All groups share one centre, and each spreads out both ways along 8 directions, with some noise.
In the rows, 128 means zero.
Some rows, each with its group after it:
[116  94 166  65 136 134 125 116 138 129 127 110 151 152 109 140 122 139
 109  87]
(0)
[ 87 131  81 159 107 123 141 122 121 158 106 121 133  43 114 129 180 147
 146 115]
(3)
[ 85 104 165  92 137 107  96 107 153 130  96 126 156  94  95 124 149 122
 128  69]
(1)
[133 113 136 108 115 115 171 124 147 144 141 109 138 141 121 119 141 145
  91  91]
(1)
[126 132 119 113 161 147 100 118 114 119 133 151 130 143 143 160 107 118
 143 152]
(1)
[154 133 131 133  99 137 128 115 170 104  70 152 126 122 129 118 117 109
 141 161]
(1)
[133 131 163  77 124 165 126 144 128 111 137 110 144 161 126 133 148 155
 151 113]
(1)
[151 116 154 129 105 163 144 129 128 137 113  95 125 113 103 112 162 139
 105 142]
(3)
[116 140 147 149 131 142 112 112 146 113 107 142 161 150 133 115  96 138
 125 130]
(0)
[146  99 123  59 146 117 130 111 173 164 134 127 144 133 117 150 195 138
  99  79]
(1)
[147 151 118 105 129 141 143 154 127 122 158 136 118 133 159 145 167 142
 161 132]
(2)
[169 128 124 123  91 135 169 137 157 121 123 130 117 139 145 120 136 128
 116 151]
(3)
[132 129 167  91 124 142 153 146 125 122 158 112 128 134 125 133 144 134
 121 112]
(0)
[163 129 185 104 195 170  80 120  99  93 157 167 100 155 144 173  50  52
 121 203]
(2)
[152 132 119 119  56 141 207 120 163 112  90 139 108  94 128 119 112 111
 101 138]
(1)
[142 122 158  83  98 106 214 152 133 124 193  95 122 182 135 116 119 149
  81  68]
(0)
[132 133 140 118 151  82  95 179 116 115 184 135  99 132 169 143 146 102
 192 163]
(3)
[ 84 117 172 129 169 162  86 131  80 151 146  88 142  83  91 132 166 143
 135 116]
(3)
[125 148 145 148  86 108 120 145 128  78  82 141 103 143 119  92  74 105
 158 129]
(3)
[123 127 140 121 100 125 129 127 171 130  82 133 122  64 115 120 184 118
 156 129]
(1)
[119 131 117 170  75 138 156 110 153 103  79 139 157 156 142 104  60 148
 123 158]
(2)
[128  99  66 127  63  65 207 142 151 154 134 113 112  93 145 119 146 137
 111 120]
(0)
[110 142 185 126 114 147 158 140 138  93 153 130 156 164 161 127  72 141
 138 145]
(2)
[ 72 136 157 128 102 148 127  98 154 111  80 134 182 125 114 115  96 160
 136  94]
(2)
[186 140 101 168 154 132 121 150 117 133 182 122 127 238 179 120 106 161
 124 185]
(1)
[ 78 107 117 125 144 113  99 108 113 116 122 146 153 136 146 152  58 118
 147 149]
(0)
[106 118  99 144 118 119 151 101 110 136 118 130 129 125 115 129  72 122
  85 109]
(1)
[117 122 139 100 107 140 135  97 178 130  69 131 157 108  94 118 157 147
 106  75]
(2)
[117 153  91 139 145  50 115 131 153 110 145 191 128 163 186 137  81 105
 161 113]
(3)
[139 119 109 119  96 124 159 115 145 121 103 125 127 148 127 119 106 134
 107 120]
(0)
[129  95  90  86 148 102 119 129 111 150 155 125 109 122 137 163 135 110
 136 138]
(0)
[111 144 194 149 159 120 100 166 121 113 181 118 144 146 156 115 137 136
 176 147]
(1)
[135  99 131 190 135  81 148 134 134 157 168 113 129 123 159 117 107 118
  96 185]
(2)
[134 125 140 115 127 140 134 131 135 123 130 127 131 133 128 134 131 131
 129 132]
(0)
[124 115 135 113 130 123 111  88 188 139  74 144 169 125 108 120 150 139
 106  89]
(2)
[157 126 151 125 104 201 107 133  95  85  84 117 104 146 105 126  77 114
 144 192]
(3)
[149 137  34 125 159 110 102 147  90 152 167 128 103 160 156 147 156 148
 164 132]
(2)
[122  88 148  64 108 123 140 114 151 102 115 130 144 149 141 159  73 118
 130 150]
(0)
[137 140  72  85 146 147  79  90 160 139  56 162 149 134 107 140 182 147
 142  70]
(2)
[104 108 143 128 113 138 126 111 131 143  91  97 141 107  77 101 155 145
  99  75]
(3)
[132 140 214  81 150 139 151 152 140 100 200 131 146 178 165 142 106 127
 133 124]
(2)
[163 136 128 137 115 132 145 126 151 116 120 142 124 153 143 123 113 122
 116 155]
(3)
[106  91 118  97 100 115 139 110 147 119 102 130 144 134 135 139  79 128
 124 133]
(0)
[112 116 163 106 129 144 158 113 138 144 142  99 160 133 108 120 142 158
  83  78]
(3)

New rows. What belongs after each?
[148 122 160  93 117 133 166 146 136 115 164 120 120 149 147 139 123 125
 127 137]
(0)
[130 129 130 127 143 128 118 129 123 131 142 130 135 152 140 135 118 134
 128 138]
(1)
[119 105 122 113 135 122 123 119 116 137 132 107 137 157 115 129 109 136
 105 101]
(2)
[160 138 191  86 154 158 141 151 137 123 178 115 130 169 130 132 162 137
 111 109]
(0)
[130 144 147  80 150 152 116 141 111 106 160 134 126 154 135 152 124 131
 146 114]
(2)
[115 140 105 104 179 138  75 124  95 122 152 145 145 180 147 155  99 140
 160 116]
(2)
[ 94  78 205  75 100  86 170 116 195 105 146 114 191 179 158 126  66 143
 105 101]
(0)
[159 136  97 145 130 108 150 142 130 130 161 148 112 146 173 139 112 113
 133 177]
(0)
[125 144 130 144 156 141  80  81 196 128  73 183 177 128 143 135 123 128
 140 151]
(2)
[111 125 142  57 142 160 144 115 114 115 149 148 126 103 129 181 105 106
 123 113]
(1)
[162 118 101 121  96 119 134 113 159 114  74 137 120 161 116 113 106 124
 113 124]
(3)
[171 152 120  95 167 170 118 140 117 109 168 166 114 156 178 180 114 110
 163 199]
(1)
[164 125 131 123 133 147 148  94 166 133 117 140 154 187 132 127  93 136
  63 128]
(3)
[123 101  91 104 126 118 121 118 124 135 115 134 121 116 133 153 119 114
 137 151]
(0)
[120 128 184 138 125 141  97 163  95 113 132  96 104  98 105 111 150 116
 163 149]
(3)
[158 146 142 110 123 165 133 128 129  93 125 154 116 154 143 145  91 108
 138 164]
(2)
[126 124  85 141 111 137 143 110 118 137 100 128 126 112 118 128 119 132
 113 129]
(1)
[154 113 148 107 143 132 128 124 136 132 137 123 115 123 120 137 139 105
 100 133]
(2)
[147 155 125 102 177 167  83 137  94 102 154 163 105 152 154 171 104 100
 171 170]
(2)
[136 133 194 124 137 118 132 141 143 112 159 125 134 159 135 110 113 119
 114 118]
(3)
[148 135 119 135 126  95 168 147 139 126 184 142 122 170 182 132 104 128
 119 145]
(0)
[124 136 146 106 145 146 121 135 114 104 158 138 131 160 154 151  86 118
 143 144]
(3)
[154 129 179  85 164 134 134 137 153 123 168 143 137 160 148 146 140 115
 118 125]
(2)
[158 130 170 160 125 169 122 130 124 134 112 102 121 116 103 106 152 127
 111 172]
(3)
[152 136 182 143 122 167 145 140 134 120 136 110 129 132 117 113 130 128
 107 157]
(3)
[ 80 125 162 106 136 127 136 142 100 118 169 117 140 121 139 142 106 131
 145 115]
(0)
[ 97 140 125 162 153  87 131 130 131 150 168 131 154 142 146 116 128 151
 117  98]
(0)
[199 129 120 125 114 161 138 112 144 115  82 154  90 122 114 140 106  78
 102 187]
(2)
[190 115 129  63 130 179 116 119 129  97 103 145 104 173 128 165  86 101
 126 178]
(0)
[ 99 119 126  96 180 142  94 111  88 133 157 125 145 160 127 160  92 133
 121 104]
(1)
[166 150 144 178  79  76 148 128 191 105  74 147 114 158 121  59 106 110
 105 111]
(3)
[148 139 122 119 138 134 137 159 100 120 183 129 103 147 159 147 128 123
 151 156]
(2)
[141 151 135 157 127 170 109 121 139 104  97 155 137 130 140 129 107 120
 149 183]
(0)
[164 138  86 129 126 120 142 139 124 123 151 134 117 182 163 131 109 143
 137 153]
(2)
[136 127 134 116 156 137 109 141 125 139 159 113 143 156 140 135 159 155
 146 124]
(1)
[ 68  86 154 119 152  71  96  95 174 114 133 160 201 173 187 154  25 122
 142 162]
(0)
[ 76 123 158 152 140  96 123 124 149 130 150 135 178 122 162 131 105 140
 145 132]
(0)
[128 120 164 117 118 158 131 110 131 107  93 132 129 118 108 133  93 107
 107 136]
(2)
[184 160 118  65 129 205 108 117 131  82  76 175  98 152 122 161 111  97
 150 148]
(2)
[149 132 191 113 127 143 150 133 155 117 146 132 124 109 138 135 132 103
 116 150]
(2)
[109 159 104 150 119 165 105 119 121 117  79 159 132  82 131 136 129 129
 174 161]
(2)
[ 98 129 159 121 166 162 110 112 104 134 149 122 154 128 121 144 112 141
 119 118]
(3)
[102 126 115 154 152 121  94 112 125 152 111 128 139  98 106 122 156 132
 125 118]
(3)
[146 126 184  98 165 137 107 166 108 114 195 112 118 160 152 149 134 115
 155 164]
(3)
[158 148 124 126 134 145 144 154 109 124 165 132 103 131 149 140 144 120
 140 158]
(0)
[172 113  93  85 168 142  63  67 165 116  55 191 140 190 129 161  66  93
 111 152]
(1)
[ 90 107 136 143 108  83 129  92 156 136  74 131 142  92  94 108  97 105
  91  83]
(1)
[121 103 158  75 162 181 130 131 100 149 178  89 148 127 124 167 161 154
 117 136]
(3)
[139 122 109 112 142 145 105 149 102 126 152 128 108 119 152 158 145 120
 171 187]
(3)
[129 174 176 147 142 175 134 149  92 105 169 124 126 146 134 122 124 137
 139 122]
(0)
[141 112  75  86 108 115 145 120 145 128 111 138 122 152 142 146 115 139
 136 122]
(3)
[117 102 105 200 138  72 131 128 134 166 158 112 141 120 157 115 120 128
 110 171]
(2)
[120 140 146 145 176 133  88 128 128 139 152 139 147 130 140 133 152 135
 140 135]
(0)
[ 71 110  75 158 111 129  98  96  87 126  79 114 149 140 102 118  56 155
 131 116]
(2)
[ 77 124 121 228  56 120 181 142  91 123 118  91 130  68 133  94  75 143
 137 192]
(2)
[129 113 203 104 187 122 101 113 159 125 167 146 161 173 144 145  95 106
  98 128]
(2)
[ 97 160  71 139 104 172 121 135  51  81 113 137 119 174 144 138  36 155
 186 155]
(2)
[113 127 159 107 148 126 116 119 132 108 138 153 134 128 140 151  83  96
 125 134]
(1)
[ 84 113  78 195 167  88  73 102 115 147 136 140 169 176 162 125  58 152
 133 159]
(2)
